The rows are grouped in 4 ways, from coarse to fine. Each group lies inside one group of the grouping before and may be the whole of it. The rows also spread widely along 11 directions, which tell nothing about the answers.
(in the rows, 128 means zero)
Some rows, each with its group in each grouping after it:
[123 129 127  52  93 154  97 128 111  94 166 135 108 101  75 138 115 185
 148 124 107 133 133 144 107 106 172 129 135 124 137 165 116 104 169  86
 156 145 159 160 153 103 120 128 125] => Kupa Pez Vip Nufi
[131 138 112 122 140 122 118 115  98  92 142 125  83 151 140 127 106 128
 118 127 130 125 144 139 126 113 136 132 142 110 144 115 112 153 150 116
 135 120 129 136 135 116 119 125 127] => Feten nagud mufe runaz
[114 117 197  97 130 162 140 150 184 174  88 111 111  92 116 143 115 109
 158 150 147 138 104 157 123 126 175 130  98 120 141 144 119 142 162 123
 133 122  99 107 144 109 105 146 110] => Vil Siso reme raza
[136 151  95 151 136 106 160 137  81 102 155 166 160 121 161 109 119 141
  93 112 123 127 168  68 142 140  88 103 156 138 133 107 109  98 126 100
 112 146 146 129 132 145 142 108 143] => Feten dop todeb venem
[118 112 107  83 122 143 132  97 121 129 114 128 135  96 143 129  99 140
 110 141 107  94 162  89 107 165 140 144 140 145 108 134 124 160 135 108
 139 102 172 122 157 111 125 127 109] => Feten dop pon laro
[144  99  75 145 137  99 110 105 124 109 120 158  56  91 200  92  88 134
 104 123 160 113  99 126 151 131 120 141 128 173  95 132  95 198  91 113
 121 113 154 117 140 142 128 119  97] => detu nelu sop Tete
[155 168 134 124 113 155 111  84 105  90 178 145 121  86  98 110 128 169
 156 109 160 129  56 154 148 119 160 115  67 100 119 157 147 104 112 117
 114 154 162 148 113 129 168 109 138] => detu nelu sop zoz
[145 129 132 103  78 137 101 177 175 141 122 111  81 110 102 109 166 156
 164 120 100 153 126 150 128  73 120 132 118 177  89 172 118 136  77 145
 127 168 127 147 124 136 105 147 109] => Kupa dukim kos dapu
[123 115 148  88 106 157 111 120 149 157 117 105 143 130  95 141 131 149
 134 131 111 120 129 139  99 121 159 153 116 125 121 149 133 119 135 125
 135 124 117 124 134 111 126 135 130] => Kupa bogil puzar Gaki
[125  99 142 103  95 144 130 138 132 150 141 123 122 101 102 145 144 150
 142 132 131 134  88 161 123 126 162 131 110 129 113 152 110 121 125 113
 125 131 122 113 141 135 136 117 107] => Kupa dukim Luroz bine
[138 127 138 142 118 133 148 110 107 121 162 134 143 106 104 133 139 149
 148 133 153 147  78 141 139 151 138 114  98 137 117 133 137 107 139 119
 118 133 150 134 121 138 147 104 134] => Vil Peko Luto duvi
[153 159 122 109  83 166 114  99 128 119 163 149 182  98 100 114 147 173
 130  66 117 139  91 115 123 116 160 129  80 123 124 164 163  54  82 106
 118 178 139 149  94 131 154 117 163] => Kupa bogil puzar Maso
[151 158 140 148 148 133 116 103 134 121 130 143 143 108 137  97 105 137
 133 122 168 132 108  99 139 147 131 144  97 137 120 127 150 113 139 125
 114 131 148 141 126 121 139 132 148] => detu misum raroz Sevel
[124 135 140 136 119 127 151 125 105 116 157 109 136 127  85 139 151 140
 150 155 132 133 116 134 126 147 120 108 122 124 109 124 129 120 147 131
 122 128 153 131 137 134 140 116 120] => Feten nagud Fadip misa
[128 100  82 111 115 124 132  84 116 139 108 109 152 143 156 134 122 142
  83 125  87  99 168  86  91 154 118 157 154 156  99 127 129 154 102 120
 131  98 151 117 149 127 129 120 129] => Feten nagud ros sufek
[114 100  86 144 131 112 124  89 134 134 119 108 152 134 153 130 108  87
 119 152 117 120 155  85 108 193 125 125 159 156 126  97 171 164 145 143
 147  89 146 141 122 124 101 136 111] => detu nelu mibeg Bab
[ 97  66  83 122  82 135 149 127 154 158 132 150 155  74 180 149 126  80
 109  86 110 143  99 110 121 174 173  93 134 148 145 122 149 131  82  95
 139 136  98 102  94 149  99 127  88] => Kupa bogil giko gekim
[135 119 117  85  78 142 139 112  97 108 193 155 142  60  88 140 142 213
 149 112 134 127  62 144 130 126 154 107  97 126  97 173 109  85 122  81
 119 160 170 128 154 147 176 101 125] => detu div Pigef pid
[149 163 123 141 150 117 121 107 105  96 146 133  98 130 130 102 106 140
 136 158 150 109 129 128 149 126 100 130 117 131 108 123 129 154 136 138
 113 123 163 146 137 122 152 123 130] => detu div Pigef bik
[146 162 149 170 126 137 133 125 156 158 109  80 133 170 121 121 174 100
 145 151 112 114 133 150 139 103  84 122  98 123 102 125 162 152  58 197
  93 132 100 119  94 132 153 130 135] => detu semil tado Zumer
[138 124 103 114 119 133 103 110 107 108 142 135  78 137 151 122 115 127
 114 106 125 123 116 161 137 100 157 136 127 115 139 134 121 154 109 114
 130 129 115 136 113 121 133 118 120] => Kupa dukim Zaror Felur
[123 130 165 168 121 124 133 153 132 135 162  88  83 163  98 158 170  98
 180 143 158 161  62 216 153  94 142  92  99  82 146 115 135 134 132 163
 113 139  58 114  97 140 137 122 112] => detu misum raroz Gukom
[136 168 164 165 146 151 159 144 139 140 125 145 142 150 175 129 127  78
 115  90 141 153 119 143 155  94 148 100 102  69 204 104 139 100 115 126
 104 163  36 116  78 128 134 131 161] => Vil Peko fusad Laf
[124  79  94 129  74  93 104  97 107 129 177  41 163 182  19 165 191 170
 176 173  87 147 125 142  75 161 103 128 159 178  61 130 184 117 147 181
 149 101 176 169 135 138 125 113 120] => detu semil tado Vedok
[150 173 131 138 129 140 126 144 181 146  76 105 139 154 152  90 139 104
 129 144  80 124 218  70 124 113  66 137 140 185 115 128 166 154  85 175
 122 139 133 160 108 112  94 163 150] => Vil Peko Luto vose
[127 103  98 146  68 137 147 142 173 169 121 117 176 104 144 126 179  93
 131 106  84 148 124  97 123 156 117  97 122 177 106 135 175 119  38 150
 120 154 114 126  86 157 108 134 106] => Kupa dukim Luroz mopu
[161 123 150 116 131 154 133  60 114 147 124 140 182  86 110 116 114 204
 114 122 165 112  67 113 115 163 154 185  65 151  78 164 124  96 128 103
 104 113 185 115 154 124 180  98 164] => Vil Peko Luto duvi
[124  95  91 122 100  98 115 106  68 104 179  85  96 172  82 158 154 179
 139 173 105 115 128 172 112 116 104 122 164 133  93 132 106 158 145 138
 136  97 151 137 159 137 156  95 111] => detu nelu sop Tete
[134 134  97 133 125 119 122 108  93  91 152 116  98 161 135 131 127 126
 117 120 115 129 141 138 124 115 126 123 146 114 136 114 130 144 127 123
 133 126 128 143 121 126 127 118 131] => Feten nagud Fadip misa
[147 127 113 179 133  98 123 100  91 111 168 115 133 150 107 121 140 150
 134 137 160 144  82 142 136 135 113 127 116 131 107 117 135 115 133 142
 111 124 137 137 120 147 156 101 138] => detu nelu sop zoz
[135 192 186  77  88 194 125 153 162 114 162 151 129  43  62 109 147 152
 196 112 134 150  85 145 149 109 177  90  61 109 135 178 154  77 125 114
 126 193 156 162 109 116 131 145 120] => Kupa dukim Zaror Felur
[119  70  54 126  95  95 123 114  98 112 167 151 141 119 161 141 118 155
  96  85 115 152 118 102 108 141 146 114 173 147 141 119 119 108 132  82
 144 134 115 136 132 152 117 112 125] => detu nelu sop zoz
[147 146  93 147 155 113 127 100  97  90 145 191 113  77 191  86  73 138
 103 118 174 113 121  79 161 162 118 125 124 151 122 119 117 144 133  85
 114 122 177 132 139 130 145 117 128] => detu misum raroz Sevel
[131 174 163 122 129 160 146 135 136 126 131 122 137 113 114 123 137 114
 148 133 125 122 134 128 140 121 132 107  99 100 136 131 141 118 119 141
 117 148 126 125 116 119 134 132 128] => Feten dop todeb venem
[101 148 171  82 110 169 159 173 178 163  91 105 142 112 118 143 144 109
 146 159  79 113 197 102 107 123 121 106 139 123 138 135 122 142 129 135
 132 136 112 113 149 112 100 164 110] => Feten nagud mufe runaz
[127 107  96 100  74 125  94 114  96 108 182  90 125 179  65 159 161 165
 143 116  83 146 131 165  96 101 145 126 153 123 127 139 148 103 136 130
 152 134 119 161 116 126 125 112 134] => Kupa bogil puzar Maso
[158 164 146 176 156 128 115  97 142 131 123 127 161 131 135  95 118 120
 132 115 172 143  99  98 137 148 125 150  86 135 122 117 171 102 128 147
 106 133 130 142 104 125 139 133 161] => detu misum raroz Gukom
[134 141 151 129 137 127 152 179 143 141 115 156 119 121 160 117 118 143
 116 117 130 148 155 113 140  88 117 121 140 138 155 129  85 111 140 104
 114 157  89 122 141 134 120 137 146] => Vil Peko fusad Laf
[139 120  98 109 104 144 114 104 106 108 143 139  75 111 154 127 124 141
 113 112 119 104 101 172 144  99 146 127 108 122 117 153 105 167  68 109
 119 131 131 113 119 124 153 105 110] => Kupa Pez Vip Nufi
[166 127 126 192 140 111  98  85 148 142 116  91 133 168 133 104 141 122
 126 108 162 149  68 143 126 120 126 170  85 142 101 121 165 128  89 177
 107 128 102 134  94 138 138 124 152] => detu nelu sop Tete
[145 139 120  74  99 168 108 128 157 126 106 135  83 121 164 120 123 148
 120  89  88 121 146 147 123  66 153 142 118 128 143 165 120 151  78 113
 133 154 102 136 118 111 117 140 140] => Vil Peko Luto duvi
[124 151 153  77 119 154 157 179 111 123 143 173 118 106 138 137 118 183
 118 120 109 129 166 127 136  72 133 108 146 104 168 149  61  95 160  67
 121 163 103 120 162 122 143 124 149] => Vil Peko Luto duvi
[123  34  71  75  51 127  83 118 151 148 134 104  95 131 128 159 148 168
 118  67  87 150  83 172  83  94 191 158 140 160 108 167 121 134  79 105
 156 138  88 122 121 140 100 125 108] => Kupa bogil puzar Gaki

New rows. What belongs after each?
[144 189 153 120 134 145 105 153 118 103 146 122 104 169  99 112 129 125
 142 134 115 139 170 143 137  75 124 126 134  95 166 126 135 109 156 138
 127 154 106 167 115 106 122 138 150] => Kupa dukim Luroz bine
[137 145 171 137 114 144 134 120 135 161 140  87 195 152  68 146 170 161
 153 142 126 138 111 130 108 130 124 137 100 114 112 137 155  74 139 150
 109 133 112 126 130 129 160 125 159] => detu misum raroz Gukom
[117  70  97  97 108  94 132 149  96 115 160 164  85  57 107 121 103 203
 134 170 154 121 112 117 132 161 115 129 155 207  59 152  55 150 167  74
 135 109 214 119 197 146 130 104  79] => Kupa bogil puzar Maso
[132 115 108 142 122 107 118 132 129 140 121 109 122 146 125 117 132 132
 121 150 114 122 153 115 120 130  94 144 147 176  92 126 125 151 113 144
 125 114 145 131 131 132 120 125 117] => Kupa bogil giko gekim
[131 101 135 114 109 116 109 133 148 150 125  89 125 135  81 134 147 167
 155 153 123 138 122 136 100 124 122 151 132 166  82 145 131 129 141 149
 131 121 144 137 152 129 121 133 122] => detu semil tado Zumer
[154 144 156  88 155 149  87 133 161 115  96 151  54 113 154  96  71 156
 128 101 159 145 121 144 129  73 175 180 107 133 151 153 101 144 163 100
 138 143 114 148 142  97  98 152 148] => Vil Peko Luto duvi
[100 119 123 105 126 127 154 148 107 115 142 134 120 123 134 149 113 119
 123 147 113 127 170 110 117 142 133  99 168 114 156 109 103 138 176  98
 143 120 126 122 153 123 108 132 110] => Feten nagud mufe runaz
[138 127 105 151 131 124 127 103 129 138 120 123 146 145 164 122 124 120
 104 116 123 120 132 112 123 129 124 137 130 128 132 116 138 134 105 133
 117 123 106 121 116 134 139 124 141] => detu nelu mibeg Bab
[117  94 113 125 126 109 118 150 141 143 109 110  86 138 141 126 116 101
 129 168 118 127 163 125 122 142 115 137 167 169 114 115 117 183 144 139
 141  99 132 131 143 124  90 138  89] => Kupa dukim Luroz bine
[140 149 149 148 140 125 124 130 141 136 127 114 145 138 109 114 130 139
 142 142 142 139 126 116 126 124 118 137 118 132 123 124 136 110 149 145
 118 135 124 139 132 127 133 135 144] => detu nelu mibeg Bab
[155 187 162 100 121 174 110 113 131  98 156 162  97  62 116 101 115 170
 163 106 168 122  68 154 160 100 166 120  56  98 126 171 127 111 116 102
 109 164 154 137 125 115 164 127 138] => detu misum raroz Gukom
[148 163  87  93 122 144 126  99 108  90 125 168 105  83 173  88  90 155
 108 138 100  83 190  78 142 136  97 121 140 173 107 150 122 177  97 102
 128 124 207 155 146 112 134 126 129] => Vil Peko fusad Laf
[145 164 108 137 133 117 131 140 129 100 140 160 103  98 159  89 108 135
 130 130 134 123 147  96 157 117  91 109 129 154 117 130 124 142 110 121
 114 155 155 148 128 134 131 137 126] => detu div Pigef pid
[121 111  98 148 105  92 129 166 143 135 140 111 146 150 127 129 153 128
 138 134 102 163 169  85 113 135  88 106 180 178 122 109 143 113 138 139
 136 139 115 151 127 145  94 143 127] => detu misum raroz Gukom
[132  94 130  75  75 164 123  68 102 149 156  96 149 109  77 172 162 212
 136 133 109  90  63 186  99 120 172 149  88 102  82 181 110 123 101 113
 119 110 146  95 162 131 197  90 127] => detu nelu mibeg Bab
[117 112  92  89  78 139 153 158 111 114 160 157 106  88 159 146 145 148
 117  85  92 131 126 137 136  96 145  81 144 118 140 148  91 121  83  84
 129 166 108 108 128 149 131 114 105] => Feten dop todeb venem
[130 137 158 164 139 113 149 153 144 143 133 112 117 133 119 126 141 114
 155 160 154 141 104 146 147 122 104 113 111 128 115 114 124 135 133 156
 106 136 106 117 127 141 138 131 118] => detu div Pigef bik
[165 156 103 158 140 118 100 125 140 117 112 145  87 132 174  76 112 125
 106 100 138 125 129 119 153  91 102 153 110 165 107 135 123 152  64 138
 107 148 130 137 100 132 127 130 137] => Kupa bogil giko gekim
[111  99 119 113 117 146 139  64 130 159 125 112 221 108 118 149 117 119
 118 139 117 106 132  78  87 215 157 132 125 130 120 117 189 111 147 125
 134  91 157 124 129 118 137 126 132] => detu semil tado Vedok
[136 153 171 139 124 140 157 160 136 127 152 149 128  91 110 122 138 144
 160 126 158 161  89 143 154 115 137  96  94 125 140 139 116  94 142 116
 111 165 120 131 123 139 135 125 135] => Vil Peko fusad Laf
[140 160 124 136 142 130 131 156 121 128 117 157  94 136 179 104 113 126
  94 117 122 109 162 129 155  73 101 129 133 121 140 129  83 146  90 112
 103 146  97 109 123 129 145 123 134] => Kupa bogil giko gekim
[137 175 149 128 112 144 153 180 119 139 145 149 169 137 119 120 156 149
 117 119  99 136 173 105 138  87 100 106 137 110 154 133 107  66 118 113
 102 173  95 130 126 136 150 124 157] => Kupa dukim Luroz bine
[119  64 146  91  95 120 108 140 142 149 154 109 120 107  68 161 140 192
 162 116 151 170  55 172  92 115 188 149 119 136 110 157 109  87 178 104
 142 138 113 125 159 138 121 124 120] => detu semil tado Zumer
[102 117 168 143 116 144 176 140 147 180 117  99 202 142 115 169 153  80
 134 148 110 145 138 118 113 163 138  92 131 107 162 104 159  97 152 136
 125 119  77 108 113 127 121 126 133] => Vil Siso reme raza
[136 117 138 115 122 127 120 135 144 132 133 125  97 120 128 130 121 148
 139 122 142 138  94 155 128  98 147 139 112 123 123 140 112 132 130 123
 122 143 104 122 139 131 132 133 125] => detu div Pigef bik
[146 135 130 138 130 118 127 132 126 142 125 128 152 143 132 115 134 175
 107 121 126 129 138 106 118 100 106 152 131 138 116 136 103 100 123 123
 108 140 112 123 147 137 153 123 157] => detu nelu sop Tete
[150 207 131 149 124 147 153 143 111 101 162 186 172  69 132  77 129 131
 133 123 137 131 148  65 170 147  92  83 104 141 129 132 143  80 106 109
  98 175 179 156 106 136 153 122 144] => Kupa dukim kos dapu
[152 178 152 177 155 145 104 110 156 133 107 106 112 172 139  97 125  68
 134 118 149 133 118 149 149 106 129 142  84 105 147 110 176 143  94 177
 110 138  84 139  65 111 122 141 145] => Kupa bogil puzar Gaki
[114 131 144  74 110 165 131 108 122 112 143 125 109  88 104 145 115 139
 150 137 126 113 115 145 116 142 177 118 108 102 133 145 125 143 151 103
 143 122 156 124 147 109 125 130 107] => Feten nagud mufe runaz
[128 128 182 116 156 137 109 155 189 162  86 120 115 117 124 114  99 124
 146 132 161 149 124 124 114 112 158 163 112 131 139 130 127 122 175 133
 127 135  96 127 142 110  97 163 134] => detu semil tado Zumer
[134 115  82 164 109  96 125 122  92  91 185 139  95 128 138 127 138 132
 136 114 145 153  83 152 150 122 125  89 134 129 130 117 127 132 114 121
 124 142 123 141 107 154 135 104 113] => detu nelu sop zoz
[133 142 133  88 102 181 110  97 131 132 131 126 129 124 133 136 125 117
 122 100 106 112 118 156 121 112 186 132 100  80 159 148 155 127 101 116
 130 136 103 129 105 108 138 126 132] => Kupa dukim Luroz mopu
[148 125 124 129 113 122 128 127 119 109 158 149 118 100 121 116 125 168
 141 104 150 160  87 134 137 119 143 124 110 153 122 145 119 104 134 104
 125 154 143 146 128 140 129 117 140] => Vil Peko fusad Laf
[145 166 119 125 130 148 128 100 139 133 112 137 167 111 150 100 117 140
 111 130 111  98 164  75 125 140 108 136 118 140 118 135 146 128 102 130
 114 130 153 136 130 120 146 134 149] => detu nelu mibeg Bab
[136 221 202 139 189 161 135 132 129 103 117 121  74 134 112 101  96  89
 159 178 170 111 145 151 163 110 125 122  87  71 154 112 127 162 176 152
 110 125 136 135 128  93 133 145 127] => Feten nagud ros sufek
[130 145 132 145 139 112 122 131 135 114 137 103  95 147 115 119 123 103
 159 170 136 131 139 136 138 132 104 115 134 136 119 109 150 163 148 162
 129 121 136 150 124 123 115 141 113] => detu div Pigef bik
[109  70 100 104  80 124 142 169 173 165 108 137 110  73 159 130 144 119
 129 124 100 138 129 113 124 142 133 111 149 193  97 146 110 159  82 115
 134 137 126 112 134 149  93 141  74] => Kupa dukim Zaror Felur
[124 137 154 145 179 112 131 148 164 135 103 154 132 103 160  96  65  96
 128 139 178 152 143  73 132 158 137 141 135 143 157  97 134 121 204 115
 131 130 119 141 140 117  88 163 131] => detu div Pigef pid
[131 140 126  91 134 133 104 125  86 108 144 129 106 163 112 131 103 156
 111 146 112 113 176 136 114 102 138 151 162 104 151 129 103 128 183 103
 138 114 130 147 157 103 134 120 141] => Kupa dukim Luroz bine
[128 145 116 116 107 146 113 104 122 104 163 119 124 122 110 133 131 125
 153 122 119 135 113 143 126 128 155 103 118 105 146 132 161 124 134 130
 140 140 130 154 109 121 128 128 126] => detu nelu mibeg Bab
[128 168 142 139 164 138 118  94 102 129 119 101 163 193 110 123 104 102
 110 173 116  95 201 101 113 149 106 149 146 103 148  96 159 134 173 150
 127  90 132 145 122  92 136 129 155] => Kupa bogil puzar Gaki
[119 147 105 109 102 140 128 121  94 110 155 110 113 151 104 137 144 129
 136 170  81  91 181 139 132 123  95  97 152 125 116 130 132 163 111 138
 130 114 153 139 125 117 144 116 111] => Kupa bogil puzar Gaki
[155 223 194 183 214 145 122  92 115  91 119 119  97 155 120  84  84  75
 146 163 202 120 118 137 164 137 129 145  72  72 153  91 158 148 180 162
 105 115 142 149 104  92 139 136 152] => Feten nagud Fadip misa
[121 120 129 123 114 140 130 143 171 151 113 117 120 145 168 143 131  87
 124  94 108 144 126 144 122  93 157 116 127  96 171 118 147 131 100 134
 128 153  41 119  98 129 108 151 129] => detu div Pigef bik
[148 138 125 108  98 142 103  88 113 110 160 103 111 112  73 125 148 187
 162 149 128 112  87 160 123 119 132 135  94 137  77 165 136 140 108 142
 124 124 180 145 141 127 161 111 122] => detu nelu sop zoz
[113 144 181  60 123 173 130 168 164 156 101 130  98 103 124 140 117 149
 143 146 110 103 159 151 120  76 153 127 124  91 148 157  90 140 146 110
 124 140  95 106 162 104 132 151 120] => detu semil tado Zumer
[106  88 106  52  78 130  99 147 107 103 169 116  96 129  77 162 128 181
 143 130  84 145 149 155  91 100 165 124 175 135 139 154 103 115 177  88
 168 135 134 155 160 112 102 127 111] => Kupa Pez Vip Nufi
[128  88  56 122  35 122 152 117 114 141 178 140 235  88 108 139 191 173
 116  77  67 155 118  63 101 176 120  94 145 194  88 150 168  50  59 103
 128 166 163 148 106 171 139 105 132] => Kupa dukim Zaror Felur
[143 143 138 112 144 130 107 129 136 111 130 143  81 121 147 112  92 143
 130 114 153 133 111 146 137  90 152 146 113 110 144 134 112 135 147 113
 124 145 108 136 137 118 129 139 136] => detu div Pigef bik
[162 152 125 117 107 157 104  58 116 110 161 131 160  90  92 111 131 187
 143 102 149 121  59 132 123 139 163 148  64 124  96 165 158  92 108 120
 117 142 177 146 123 127 173 108 154] => detu nelu mibeg Bab
[145 167 173  98 149 164 139 114 118 141 105 130 135 128 123 119 111 172
 117 161 125  89 162 122 127 109 116 159 109 117 119 151  99 135 145 117
 108 114 148 119 163 101 165 122 159] => Vil Peko Luto vose
[161 156  94 208 149  75 167 147  82 113 146 153 154 158 159  90 144 153
  96 146 132 137 173  67 159 131  19 115 157 192  96 103 104 113 107 134
  88 139 158 139 128 159 156 100 162] => Vil Peko Luto vose
[152 141 104 112 116 157  87  76 146 127 104 118 122 131 154 102 111 107
 112 106 108 106 138 117 119 133 151 164 106 139 121 141 175 159  77 142
 132 120 141 149  99 106 118 135 133] => Kupa dukim Luroz bine
[137 158 109 175 161  98 131 133 109 106 133 135 102 151 160  98 110  96
 122 158 142 120 169 106 155 132  74 109 151 140 129  93 134 161 132 148
 112 120 139 142 116 129 128 127 126] => detu semil tado Zumer
[141 134 147 108 105 152 128 131 151 138 126 122 127 113 112 127 143 153
 149 122 118 142 116 137 123 110 139 131 104 145 119 156 134 119 117 128
 126 148 129 139 125 123 125 133 139] => Vil Peko Luto vose
[113  79 139 136 133 122 135 160 178 169  88 134 102  96 169 128 109  94
 120 128 150 146 105 130 130 138 151 139 124 160 127 124 103 155 119 118
 126 125  90  95 130 132  93 143  93] => Kupa Pez Vip Nufi
[126 162 167 122 122 150 137 153 146 128 139 103 125 135  90 133 151 113
 165 132 121 150 128 144 132 106 139 108 107  99 144 125 145 111 138 151
 126 156 104 139 110 119 118 139 124] => Feten dop pon laro
[134 155 148 155 140 146 147  97 113 131 142 133 143 115 138 125 126 117
 128 140 155 108  92 142 151 139 134 111  88  87 135 122 134 133 114 133
 100 124 120 108 116 130 172 110 130] => detu nelu sop Tete
